The rows of a group lie close to one hidden flat surface of 11 dimensions, which may be shifted away from zero. Surfaces can cross.
In the rows, 128 means zero.
Some rows, each with its group after it:
[156 189 118 153 148 108 129 108 131 121 122  89 109 153 145 127 105 130
 128  61]
K
[ 68 125  79 112  94 105  97 153 147 153 137 127 126 156 182 122  90  81
 150 130]
V
[145 122 129  96 123 134  65 118 161 134 190 166 116 176 137 152 147 105
 112 105]
V
[ 50 141 150 122  85 121  86 154  67 120 139 151 161 157 139 117  98 146
 188 108]
K
[153  82 105 160  85 125 146 133 164 142  82 112 189 109 128 116 100 134
 141 158]
V
[166 134 142 116 157 152 138  93 115 152 158  98 138 139 104 132 154 114
  94  92]
Y
[126 165 109  87 194 136 106 148 110 162 170 115 118 156 164 137 141  95
 141 124]
S
[122 148  96 167 114  97 160 192 120 109 103 118 103 149 157 137  62 150
  90 129]
Y
[109 129 112 137 144 149 137 122 177 104  88 100 179 167 134 102 104 177
 155  92]
Y
[181 129  97  91 158 126 152 104 146 115 136 120  95 124 125 135 152 113
 102 138]
S
[113 158 146 105 126 140 103 139  98 110 157 139  77 161 185 110  89 161
 160 130]
Y
[ 97 100 113 167 105 170 116 168 154  97 167 130 156  84 153  99 107 120
 159 166]
V
[148 122 138 111 149 130 199 100 104 162  82  82 177 114 127 117 125 138
 158 139]
Y
[ 97  72 143  90 116 154 116 115 164 108 126 184  89 120 110 119 161 142
 111 175]
S
[ 88 133 121 111 166 188  94  84 182 151 173 120 119 139 143 107 140  97
 125 121]
K
[153  85 109 191  58 151 122 103 128 127 106 136  96  81 114 145  94 126
  65 165]
S
[118 155 114  95 186 132 153 141 107 142 148 104 100 105 156 117 126 100
 141 169]
V
[171 158 157  90 139 105  86  89 110 117 128 133 169 132 130 128 150 153
 224 120]
K
[176 100 107 161 151 148 107 134 149 121 111 127 186 138  87 161 116 158
  61 140]
K
[119 143 129 195 129 140 124  97 147 132  70 118 120 115 102 154 162 123
 139  52]
K
[103  66  76 101 106 147  57 119 128 152 123 114 218 160  92 122 147  90
 136 110]
K
[105 100 180 108 150 189  93 131 151 114 170 142 205 153 119  94 129 178
 159 146]
Y
[ 86 115 132 162 100 116 178 210 116  70 124 135 171 139 126 123 105 163
 144 114]
Y
[184 112 114 141  91 134 138 133 126 105 161 144 175 132 156 176 114 126
 170 122]
V
[ 73 118 176 123 119 162 119 126 114 122 143 145 147 160 124 109 100 182
 131 123]
Y
[ 97 150 148 162 120 163  75  70 120 128 128 126 164 117 136 141 142 114
 221  70]
K
[163 156 119 152 151 113 104 156  88 127 114 104 189 175 125 146  49 193
  94 130]
K
[146 111 150 132 129 127 175 178 130  84 119 158 132 106 128 132 153 160
 156 149]
S
[103 135 142 145  80 136  51 157 120 100 155 153  99 176 161 110  72 171
 128 118]
Y
[129  94  96 143 168 155 155 105 155 180  85 120 153  80 108 165 157  88
 106 174]
K
[188 116  82 117 142 181  99 104 131  78 176 107 155 149 114 135 121 136
 111 114]
S
[118 112 134 155  84  86 174 174 123  97  88 138 150 139 101 124 110 159
 110 115]
Y
[137 132 139 124  95 110  87 128 142 117 138 151  66 155 119 124 136 128
  91  98]
Y
[152 150  92 160 146 130 156 109 117 133  94  87 133 139 124 157 101 128
  93  91]
V
[ 65  97 116 101 125 151  91 124 149 178 139 137 160 152 160 126  99 101
 141 158]
V
[ 68 142 124 108 151 143  56 186 140 108 202 148 143 207 137 113 113 143
 102  92]
Y
[152 155 145 116 165 115 155  99 146 163  99 118 107 141 154 133  58 174
  76 187]
S
[ 60 122 168 150 131 171 125 144 138 162 177 165  93  92 169 129 138  98
 146 168]
S
[ 81 120  94 171 139 198  94 110 198 121 151 122 132 140 155 136 101 114
 110 102]
V
[168  80 124 123 158 156 107 153 143 115 127 142 191 126  93 140 149 155
  98 165]
K
[135 109 158  90 121 121  51 157 143 142 136 157 180 159 145  96 101 179
 158 190]
Y
[145 142 109 123 118  98 141 101 102 135 118 118 154  93 132 150 138  83
 185 128]
K
[146 125 131  93  81  65 154 115 103 133  89 151 127 163 124 164 134 129
 140 106]
V
[154 121 126 122 125 122  58 135  91 167  68 118 165 146 144 126 106 160
 186 145]
S
[ 69  93 108 169 134 200 173 153 119 129 164 140 129  81 158 161 121  83
 121 164]
V
[159 148 149 174 172 158  93 147 116 123 106 124 151 134 109 146 163 166
 142  87]
K
[114 148 152  85 190 156 168 133  61 121 156 121 130  89 148 121 141 139
 177 187]
V
[150 126 120  63 127 103  61  91 117 132 150 143 179 160 109 134 136 125
 157 134]
K
[119  88 129  96  62  95 115 100 112 141  82 161  78 118 117 127 125 126
 122 169]
S
[102 129 121 125 130 170  80 139 132 142 173 141  77 137 171 119 111 114
 127 138]
Y
[127  68 151 113 100 149  82 139 176 158 142 151 197 141 141 107  91 165
 127 197]
V
[ 56  79 122 146 121 185 150 138 129 144 104 123 188  96 149 121 115 120
 195 161]
S
[182 115 124 140 123  99 193 180  92 145 129 125 155 102 145 154  96 133
 107 199]
V
[146 123  39  91 134 108 140 145  68 150 123  91 112 127 141 152 129  51
 114 131]
S
[153 120  94 145 125 143 108 127  95 166 118 107 136 104 156 144  96 102
 126 166]
S
[ 87 153 138 213  80 156 100 133 108 141 159 118 153 131 148 143  73 115
 136  80]
S

New rows, each followed by its group:
[184  90 134 141 182 160 137 172 153 114 108 139 153 104  94 134 186 160
 106 158]
K
[161 152 128  67 152 110  92 107 137  97 136 131 127 198 119 122 113 175
 114 103]
S
[ 85  96  94 136 148 147 137 157 233 102 104 137 120 145 130 110 161 126
 110 110]
Y
[105 131 110  69 109 100  78 155 143 142 182 150 107 142 168 100 150  77
 170 145]
V
[ 63 131 101 161 130 125 141 154 107 148 106  88 106 106 108  96 105 105
  72 128]
V
[110 118 116 157 152 142 133 179 114 134  89 128 149 154 131 151  63 189
  76 159]
S
[ 90  69 100 142  98 167 156 153 140 116 102 106 146  94 123  92 186  86
 196 100]
K
[142 109 114 153 122 173  66  97 150 158 156 133  99 103 132 133 170  70
 126 114]
S
[115  89  73 100 140 149 140 105 168 162 124  98 173 132 125 117 105 101
  89 168]
K
[101 160 139 127 187 159 164  83 129  98 107 124  79 120 117 139 142 151
 111 103]
V
[ 41 113 141  85 105 109 110 117  82 168  93 136 124 166  98 115 119 125
 116 122]
V
[123 147 125 138 125 165 165 113  85 111 135  92 109 120 167 117 112 127
 178 100]
Y
[116 129 118 144  81 106 143  97 128 109 172 167 109  88 112 170 120  75
  97 142]
K
[161  91 106 164 143 196 114 133 127 155 194 112 170 102 115 149 153  75
  88 135]
V
[103 141 130 122 137 107 132 118  91 131  81  91 134 121 102  87 117 142
 138 120]
V
[ 94 110 114 119  57  66 109 148 142 133  84 126 127 144 117  87 113 120
 134 119]
V
[155 116  83 101 147 119 186 154 127  93 142 126 101 116 123 148 163  94
 105 133]
S
[108  79 100 154  96 175  86 114 153 123 125 135 133 113 106 129 181  83
 147  90]
S
[108 131 124 206  84 125 142 171 111 107 127 130 122 125 128 152 114 121
 108  85]
S
[165 131  92 149 128 135 160 164  89 115 166  94 133 101 151 134 138  78
 156 106]
Y
[157 119 120 135 173 135 179 170 157 125  93 114 110 110 121 120 161 143
 100 137]
K
[ 96 100 146 170  62 118 136 185  89 114 143 167 147 138 110 150  88 154
  82 144]
V
[105 168 131 128 100 111 137  70 116 166 152 101 111 129 165 125  81  89
 141 112]
S
[ 82 125 118 129  84 110 133 118 164 107 133 128  80 142 122  99 156  90
 124  63]
K
[151 127 130 129 138 118 109 165 108 121  76 107 175 157 115 112 145 170
 169  94]
K
[109 105 173 132 117 139 102 138 169  90 142 161 108 117  88  81 150 172
  90 145]
V
[116  86  74 154 126 161 120 135 134 126  79 112 146 154 104 148  93 144
  59 131]
S
[104 151 129  74 161 109 174 106  94 137 109 126  98 127 149 146 143 112
 173 142]
V
[173 130 127 124 176 148 171 142 105 152 172 141 108 129 131 190 126 116
  49 159]
V
[107  87 136 137 120 185 125  95 159 150 125 151 185 147 140 159 102 154
 134 150]
V
[ 60 106 138 128  86 158  96 166  93  99 206 174 135 131 149 131 130 105
 168 129]
V
[ 79 115 106 114 140 125 105 177 110 149 101 109 160 179 124 115 107 142
 110 118]
K
[ 88 107 128 142  86 103 140  94 136 142  43 125 143 159  97 131 110 148
 109  90]
V
[115 117  84 104 167 167 125 161  91 128 148 102 186 142 152 133 110 120
 172 145]
S
[147 147  95  99 126 116 129 134 158 101 183 161  82 144 184 165 151  81
 164 108]
V
[107 148  93 123 172 134 177 116 164 128 121 104 124 173 134 144  96 131
  55 104]
S
[200 159 142  76 185 112 137 114 134 128 156 104 143 157 113 118 164 144
 133 108]
Y
[148  67  73 132 144 165 148 106 164 160  86  92 200  93 109 134 145  89
 124 155]
K
[103 148 187 147 133 165 148 175  89  57 209 157 116 147 140 124 104 189
 121 119]
Y
[106 147 135 127 186 127 170 171 142 132 132 125 141 167 124 133  97 167
  52 137]
Y
[141 114 143  70 144 129  94 115 175 157 153 157 135 162 157 125 125 141
 134 170]
V
[109  98 115  70 149 106 144 200  92 116 122 170  83 137 130 146 150 132
 104 191]
S
[128 136 126 117 165 160 120 155  82 172 185 105 139 125 168 131  94 110
 122 177]
Y
[122 131  85 187 101 111 131 160  68 168  80  91 149 127 151 159  53 122
 108 137]
S
[143 150 155 109 141 152  74  84 119 167 167 130 113 132 171 125  71 145
 127 180]
S
[138 140  77 151 164 164  86 164 171 129 169 107 107 147 174 129 101 110
  95 125]
Y
[123 139 107  79 154 111 172 125 134 151 113 129 120 128 191 150 107 113
 175 173]
V
[178 159 102 115 184 105 195  88 150 166  80  84 123  93 153 136 118 110
 128 158]
K
[172 142 120 189 143 162 153 126 145  87 133 112 141 115 116 149 103 164
  94 110]
V
[156 113 146 149 135 138 127 157 130 157  98 141 128  76 152 135 173 120
 189 164]
S
[113 173 144  77 156  85 160 144  80 109 143 153  67 143 146 149 128 134
 126 138]
V
[197 120  69 132 113 105 131 147 110 106 174 116 146 114 101 153 153  71
 100 111]
K
[127 120  97 164 164 157 145 133 135 157  93  92 168 114 127 143 118 120
 114 134]
K
[140 112 144 142 152 102 142 141 129 142  18 137 128 105  83 155 204 141
 151 111]
K
[ 92 151 146 148  96 110 166 146 111 103 146 134 135 136 146 133 105 132
 157  93]
S
[142 110 108 124 132  94  94 191 134 120  80 157  76 151  97 149 190 121
  92  94]
S
[120  86 144 116  63  92 130 137 119  95  54 155 138 134 104 122 125 176
 164 135]
S
[147  95 106 154  43  95 103 175 117 107 116 133 155 118 115 117 147 105
 168 110]
Y
[157 100 165  96 150 145 126 126 184  91 157 178 106 109 100 116 194 156
 116 158]
K
[177 175 153  93 156 116 123  73 140 142 158 115 120 133 165 120 114 130
 165 134]
S
[100 144 162 107 166 168  79 110 106 118 192 147 111 154 102 127 147 145
  97 111]
V
[172 136  82 104 133  94 106  94 153 185  96  93  78 143 136 128 151  75
  98 103]
Y
